There are 5 ways to turn a row about zero (a turn may also mirror it). The second row of each pair is the first, turned, with some noise. The first 45 pairs use one turn. New pairs use 2 turns, one after the other, and a turn may come again.
Some pairs, each with its turns in order after it:
-22  -3  -8  26  14  -16  38  12
23  31  -11  -13  12  -25  8  26 -> k_683

31  -47  -19  -12  14  -49  -2  34
45  46  -25  -25  28  32  -1  2 -> k_220

5  -10  -16  22  18  0  3  41
-11  17  24  18  -18  12  17  28 -> k_634

-10  -26  -7  4  0  18  -30  -7
-14  -6  -10  4  20  -27  -10  12 -> k_446

9  -16  2  13  15  3  8  18
20  19  9  2  -8  1  15  6 -> k_220

-8  47  9  3  -41  -50  22  12
0  20  -59  42  -20  34  -19  -7 -> k_634

63  35  -39  -1  -5  4  -26  0
-5  -9  -23  -13  28  31  73  -9 -> k_634

-21  23  -32  -22  -23  27  -12  -1
-15  -48  15  5  -10  -5  0  36 -> k_683

5  5  -1  7  -11  12  9  6
1  -11  -4  -14  15  -7  16  0 -> k_683

-14  65  -6  3  -2  -2  -7  8
4  16  -49  20  -17  -16  29  -7 -> k_634

-17  -3  -34  29  -19  -2  -37  -8
18  -1  6  -49  -18  -13  16  -21 -> k_779

4  1  -17  26  -36  -2  62  -29
49  -66  -6  16  1  2  13  0 -> k_220

-11  -7  33  9  24  -20  2  14
5  35  -23  12  -26  -11  1  -9 -> k_683

1  10  14  5  -33  34  -4  5
-26  5  -21  -34  -14  -6  2  -15 -> k_634

-2  43  -2  -11  15  65  -14  -1
-12  -23  -65  -29  -5  19  -23  11 -> k_779

13  5  65  -6  0  -12  6  -5
37  11  -7  -9  3  -5  -10  -51 -> k_446

25  -12  -40  0  -3  5  -14  14
-30  5  19  -12  28  23  -6  17 -> k_683

51  47  48  -31  52  -62  -5  -17
59  47  43  43  -11  4  33  -71 -> k_446

35  22  52  -16  9  -2  -18  20
-28  43  -31  25  -22  -8  -19  20 -> k_220

1  5  -4  -12  19  -21  -19  -19
-13  -5  19  -10  17  18  22  -2 -> k_779

-14  -1  30  -4  -9  -8  23  38
-11  44  -3  11  -20  10  -29  1 -> k_634

34  65  17  -2  -9  3  10  42
5  -21  -33  43  25  10  57  10 -> k_683

-32  12  2  -41  -34  -39  3  5
11  55  -10  7  14  2  43  5 -> k_779

65  0  3  -2  -32  23  55  5
2  -16  25  -15  29  77  -31  -17 -> k_446

-12  2  16  -10  -31  17  -3  36
12  8  -37  -9  7  20  -26  11 -> k_446

17  5  9  1  7  -58  -4  5
38  -16  11  25  -14  4  24  -14 -> k_446

-9  55  1  5  4  -27  -14  -4
-18  8  16  32  2  9  -43  -16 -> k_220

35  -2  9  -4  2  -42  40  57
7  35  -62  -11  32  21  22  2 -> k_683

15  2  -3  -10  -1  23  3  -43
-29  2  30  5  7  -11  -32  -13 -> k_446

-3  10  -1  -23  0  -49  18  13
22  27  17  19  35  9  13  -4 -> k_779

47  -1  0  11  -26  -25  -4  -1
28  -8  24  30  -28  10  16  1 -> k_779

-9  29  -13  -57  -32  4  16  5
-9  -11  -13  16  53  -40  -15  12 -> k_220

-3  6  -4  -39  19  6  -22  30
-35  -8  -28  21  -13  6  -11  14 -> k_683

-1  -54  30  15  3  -23  2  -47
-57  2  49  23  -15  -14  21  -15 -> k_779

-23  14  22  1  -12  -36  -2  13
32  -4  -25  2  -35  -5  9  -9 -> k_446

0  -9  1  -14  -7  12  26  5
-1  19  -4  11  -4  -3  -20  11 -> k_779

7  6  1  -4  9  -7  -32  -40
10  -29  -6  2  27  -15  8  -32 -> k_634

3  2  50  -59  3  6  10  7
11  55  -12  -16  40  -8  -34  -10 -> k_634

4  19  -13  -7  -7  -6  -34  32
-24  28  0  17  24  8  -2  -24 -> k_220

54  -25  -8  -9  10  14  -22  65
-69  17  -28  2  28  39  30  -8 -> k_683

34  22  42  -24  -5  -5  -14  -26
15  16  -17  -14  34  8  -2  -57 -> k_634

53  9  16  9  -3  -10  -10  -3
15  -35  8  33  -24  19  18  3 -> k_779

65  33  -19  5  8  -65  4  -13
49  20  -27  33  -3  16  -59  -38 -> k_220

-30  -19  -13  15  -65  -24  -8  2
-9  -45  -15  5  37  51  14  -4 -> k_220

13  12  64  6  36  60  12  -12
-15  46  -12  -33  33  -10  -13  -64 -> k_446

New pairs. What belongs after each?
-15  -7  13  16  24  -47  13  7
37  4  27  13  -4  -10  -1  -30 -> k_779 k_634

65  -21  -10  9  -40  14  19  20
-60  19  22  8  -8  -36  -11  -32 -> k_446 k_683

-7  2  65  -10  -16  23  -14  -8
-35  -7  -24  20  -33  -10  -15  44 -> k_220 k_634

-6  62  -17  13  0  -34  -15  3
-41  -50  14  -15  -15  34  22  5 -> k_634 k_446

6  -31  -30  -3  -5  -21  -23  19
-20  -7  -21  -7  6  46  -32  6 -> k_220 k_779

-40  10  1  -13  -18  16  17  27
3  36  -29  7  -13  -31  0  -4 -> k_220 k_683

24  1  14  8  -6  -43  10  -2
-1  13  -6  5  -8  -4  24  -38 -> k_220 k_220

0  12  20  -1  -26  -38  7  11
2  -25  -12  -36  -19  2  -1  -17 -> k_634 k_779

6  10  21  -4  6  5  65  -4
-40  -5  24  15  -25  24  6  -40 -> k_779 k_220

2  65  -39  2  -37  -9  -9  13
-38  -27  17  -18  -17  38  9  47 -> k_634 k_446

1  -2  -10  -29  0  -8  -13  -17
-6  24  -7  -22  -5  19  -7  4 -> k_779 k_446

-9  -19  -22  -25  13  9  3  -4
6  -6  6  12  24  -9  0  23 -> k_634 k_779

-53  -65  -24  -3  -11  -28  17  -9
86  -16  -5  6  24  9  -13  26 -> k_446 k_446

-1  16  -54  5  5  -2  -1  -16
-21  28  -1  10  -38  -9  -29  3 -> k_446 k_634

35  -22  37  -5  -47  -2  5  3
0  10  -26  -42  -31  -7  9  -43 -> k_446 k_220

-5  33  0  20  0  0  -30  1
13  14  -13  -17  4  -14  32  -8 -> k_683 k_683

-15  -33  23  20  5  -3  -1  21
4  0  -37  3  -18  -21  -10  -24 -> k_634 k_446

-12  15  7  4  -40  -7  -19  -64
-30  -58  -5  32  -4  -2  -32  -18 -> k_446 k_634

-20  42  28  -3  5  -8  2  33
13  13  -1  -34  34  8  16  26 -> k_683 k_683

-1  2  -11  7  -22  65  55  -11
32  -1  -24  -48  -25  -1  56  6 -> k_779 k_779

-38  -2  16  -17  11  -30  21  65
17  -41  -41  9  56  -18  -32  2 -> k_220 k_779

-2  28  15  -6  -16  7  -53  9
-25  -1  1  -20  -42  8  -30  -1 -> k_683 k_634

-11  26  -3  6  0  -25  1  -21
-3  -12  -12  10  22  -31  -7  -10 -> k_220 k_446

-20  45  18  -8  1  2  9  6
13  -17  -40  -5  -1  -21  29  -7 -> k_220 k_446

24  -15  -13  -4  -7  10  62  -9
32  0  18  8  51  -17  20  11 -> k_683 k_634

21  37  -9  39  -11  1  -34  2
13  -34  14  -37  18  29  -13  12 -> k_779 k_634

16  18  -18  -8  -39  -13  53  -4
5  -15  61  6  5  34  23  8 -> k_220 k_634

6  14  20  15  7  5  -9  -19
10  -5  1  2  -11  13  -4  -21 -> k_683 k_634

65  -7  -5  9  -38  26  -11  5
20  6  -10  -56  -2  -42  -25  28 -> k_634 k_634

0  -23  -8  0  -45  -8  -18  -5
12  -34  -12  12  30  -14  16  18 -> k_446 k_446

42  0  8  -3  16  5  18  -1
4  -10  2  26  1  -25  0  -32 -> k_446 k_683

-3  -7  7  -65  7  -23  -12  2
8  -7  -3  -28  58  18  24  16 -> k_220 k_779

5  18  29  0  -2  -22  -24  -10
36  -18  24  -3  -13  -7  12  12 -> k_779 k_220

3  -48  30  16  4  -38  -8  31
-26  -38  -36  -4  2  -35  15  -31 -> k_634 k_779

-4  8  65  1  -2  -23  35  -1
-40  -35  1  -14  -21  -6  44  -18 -> k_779 k_446

11  13  -27  23  33  -65  -35  19
-16  -40  46  59  -10  -19  27  -28 -> k_220 k_683

-8  24  -1  -3  38  26  -20  2
43  -11  -10  11  -35  4  10  3 -> k_220 k_683

-5  5  -16  5  58  -30  0  41
13  12  10  65  -23  16  9  24 -> k_634 k_220

-54  -22  -41  -16  -6  -1  5  -1
26  35  39  -11  34  -21  -27  -2 -> k_220 k_634

-4  -64  11  42  -11  -21  -38  2
43  -31  46  -9  30  -19  32  27 -> k_446 k_446

3  -4  -42  -3  -10  59  -15  41
-46  13  -15  25  -13  -38  6  55 -> k_446 k_683

1  -3  13  34  26  3  -23  35
-2  46  -8  -6  -3  21  -37  -20 -> k_779 k_683

18  20  1  18  -35  -65  5  0
-23  -14  31  -10  5  34  -1  -57 -> k_779 k_446

-23  47  47  43  2  -7  4  29
-42  -17  47  6  -26  21  -38  34 -> k_446 k_446

14  4  13  54  10  4  42  -3
0  5  -29  31  -67  5  17  11 -> k_634 k_779

15  -29  -5  -4  4  3  35  5
-3  13  15  -23  12  -19  -35  -21 -> k_683 k_220

35  -11  -1  -41  -1  -3  -9  11
5  5  -31  -20  23  33  10  5 -> k_779 k_446

1  -16  56  -12  7  8  -1  1
9  2  -14  -12  -5  -10  -44  -33 -> k_446 k_220

21  -7  -19  -20  -22  3  -31  2
36  -29  -3  4  8  -15  14  7 -> k_220 k_634

-15  13  -25  53  9  -12  -14  -2
7  -18  9  4  -1  14  -43  -42 -> k_779 k_683

-2  -19  46  -16  -1  -2  -48  -15
-15  -2  18  -37  -25  14  -49  -2 -> k_634 k_220

5  8  3  -1  -65  -20  49  -5
-50  -25  2  -53  18  -7  -6  -11 -> k_446 k_634

1  11  24  -14  -65  0  -31  7
54  38  16  12  -26  14  -31  -10 -> k_779 k_779

27  -10  14  -3  6  2  -9  -8
-6  2  13  -4  10  -14  10  -22 -> k_446 k_446

-6  0  19  -36  5  8  -65  -21
5  9  18  26  -15  54  -41  -35 -> k_446 k_220

12  2  -2  -36  -10  4  14  -6
-34  12  -10  13  -17  -1  1  -3 -> k_446 k_220

-19  24  -52  -1  9  2  45  58
31  28  -7  -11  -1  29  53  55 -> k_683 k_446

